There are 5 ways to turn a row about zero (a turn may also mirror it). The second row of each pair is the first, turned, with some noise. The first 35 pairs use one turn. New pairs use 2 turns, one after the other, and a turn may come again.
(in the rows, 128 means zero)
Known pairs, each followed by its turns in order:
115 131 155 115 117 114
161 137 127 131 124 135 -> Z565

123  96 104 112  71 123
102 114  88 117  84 152 -> Z742

136 118 115 116 130 110
118 119 109 118 123 111 -> Z648

 70 130 140 134 129 131
 76 137 122 135 126 102 -> Z493

127 115 127 181 121 124
119 132 128  72 124 128 -> Z493

122 148 129 119 158 113
128 124 106 118 129 163 -> Z565

113 126 131 155 124  89
117 120 124  95 153 100 -> Z493

132 158 122 186 156 132
140 144 166 155 122  81 -> Z742

103 128  60 126 128 107
 94 123 163 115 179 158 -> Z565

100  99 126 161 123 149
108 136 154 170 114 126 -> Z565

135  61 122 107 100 159
126 162 163 188 108 147 -> Z297

189  99  97 129 176 134
164  90  92 188 115 134 -> Z297

116 172 126 100 132 101
167  95 129 101 136 117 -> Z742

128 154 113 117 196 125
146 122  60 124 135 110 -> Z297

116 161 134  85 151 122
169 101 134 114 158 141 -> Z742

169 124 139 186 113 135
138 122 118  66 124 167 -> Z493

102 152 196 107 142  86
 91 118 108 153 203 124 -> Z493

118 126 164 129 196 129
133 143 179 124 186 134 -> Z742

148 105 123 132 125 156
 96 115 148 127 127 139 -> Z648

131 196  60 145 114 108
199  73 129 116  85 121 -> Z648

154 133 116 155 140  92
140 159 144 107 107 104 -> Z742

160 138 135 119 172 144
116 112 104 118 141 178 -> Z648

151 119 105 130 136 105
117 107 102 121 105 120 -> Z648

123 123 121 171 127  83
119 159 113 162 168 139 -> Z565

136 105 127 119 149  92
109 129  85 132 126 115 -> Z648

140 113 130 117 161 103
146 150 147 134 159 122 -> Z493

118 126 148 138 128 134
124 131 138 127 147 115 -> Z297

148  60 140 143  88 141
125 174 163 139 110  69 -> Z565

130 109 129 116 138 135
128 139 149 138 129 136 -> Z493

196 108 137 113 122 106
147  92 134 159 143 181 -> Z297

123 140 122 129 126 120
142 126 127 127 124 125 -> Z648

139 122 146 125 186 124
109 142  88 122  94 153 -> Z565

114 147 124 132 196 133
146 131  70 123 144  91 -> Z297

115 162 154 166 105 144
 93 110 154 102 144  94 -> Z297

118  71 133 116 119  95
 89 140 131  88 117 161 -> Z742

New pairs, each followed by its turns in order:
170 124  98 124 120 121
144 145 176 115 127 121 -> Z648 Z565

126 132 130 135 153 132
129 116 126 129 151 122 -> Z742 Z297

135 118 132 104 148  60
160  89 132  94 151 166 -> Z565 Z648

112 167 112 106  98  60
162 146 179  94 168  91 -> Z493 Z493

121  60 128  72 105 122
 62 151 128 119 180  98 -> Z493 Z742

136 164 123  93 157 123
100 102 143 101 157 118 -> Z565 Z648

155 164  98 196 119 160
132 100 171  61 152  99 -> Z493 Z565

116 129 139 117 154 120
156 141 116 135 125 121 -> Z297 Z493

112 131 119  92 109 119
127 129  89 106 131 123 -> Z648 Z648

138 111 130 144  98 128
128  98 131 127 106 122 -> Z742 Z742

108 143 137  79 130 131
137 112 144 152 116 171 -> Z565 Z493

176 140 122 170 145 125
135 134 189 100 134 133 -> Z297 Z493

108 121 134 131 155 121
126 104 140 143 122 117 -> Z565 Z565

137 164 114 116 128 111
106 114 131  92 119 126 -> Z648 Z648

126 133  60 146 184 120
142 110 148 167 202 113 -> Z565 Z648

 95  68  81 150 128 112
165  95 106 180  98 170 -> Z565 Z565

117 162 194  67 164 137
125 132 205 188 113  97 -> Z493 Z742

106 137 122  99 113 128
124 149 110 132 155 139 -> Z565 Z742

108 128 111 151 177 156
119 170 146  89 115 145 -> Z648 Z493

146  64 100  60 127 144
125 142 108 154  44 166 -> Z742 Z493

 97  74 128 135 126 131
137 106  83 111 159 147 -> Z297 Z493

131 135 131 155 138 129
112 133 107 130 123 114 -> Z297 Z648

163 140 130 124 130 143
116 121 136 153 108 143 -> Z648 Z493

 98 131  86  92 136  98
104 144 152 180 136 159 -> Z742 Z297

153 129 151 141 137 125
118 125 134 124 165 128 -> Z565 Z565

 79 143 110 130  68 108
147  98 117 162 190 110 -> Z565 Z297

142 127 128 172 162 113
110 177 113 107 135 113 -> Z297 Z565

 64 120 128 113 165 131
181 110  95  93 103 133 -> Z297 Z648

162 140 134  99  98 107
170 149 123  96 131 146 -> Z565 Z742

150 120 165 129 121 139
144 131 120 138 151  97 -> Z297 Z297

133 104 130  89 163 145
127 163 111 141 107 169 -> Z742 Z493

125 104 105 131 181 136
145 101 175 147 119 146 -> Z565 Z565

147 122 134 116 134 102
155 120 113 128 138 138 -> Z742 Z742

112  60 145 164 146 139
 96 112 159  65 132  99 -> Z565 Z297

131 125 142 128 175 137
127  97  99 142 107 130 -> Z297 Z648

 88 112 146 136 130 174
153 127 100 152 157 165 -> Z297 Z565

134 105 143 147 128 122
113 144 113 136 116 147 -> Z297 Z648

147 112 124 135 135 132
109 119 121 112 127 121 -> Z742 Z297

130 127 121 152  94  77
170 141 157 103 155 139 -> Z742 Z565

183 116  62 103  99 144
113 132 155 183 188  90 -> Z565 Z493

132 125  86 160  83 136
128 167  97 153 116 169 -> Z565 Z565

109 138  77 112 116 135
108 131 141 124 174 155 -> Z565 Z742

139 122 136 196 101 102
143 166  96  82 146  96 -> Z565 Z493

136 130 149  60 170 101
135 182  96  74 155 143 -> Z493 Z493

117 128 130 119 126  72
129 152 163  91 136 138 -> Z493 Z742

156 120 124 133 131 124
117 149 139 125 112 125 -> Z648 Z297

138 144 129  94 138 150
106 111 120 153 137 103 -> Z493 Z565

 96 108  87 123 131 107
154  78 106 131 120 141 -> Z297 Z493

 60 196 153 124 128 124
134 154 208 110 178 126 -> Z742 Z493

121 116  81  80 136 131
 93 119  83 127 152  98 -> Z648 Z648

126 101 133 119 157 120
159 135 111 110 129 138 -> Z297 Z493

127  90 113 119 154 162
155 164 157 119 118 152 -> Z493 Z648

123 173 119 102 119 153
119 171 119 106  95 117 -> Z297 Z297

136 113 136 127 132 175
143 111 141 165 122 150 -> Z742 Z648

164 140 134 120 109 196
162 118 143 128  58 128 -> Z648 Z565

136 121 170 152  91 120
109 140 142 122 182 133 -> Z297 Z742

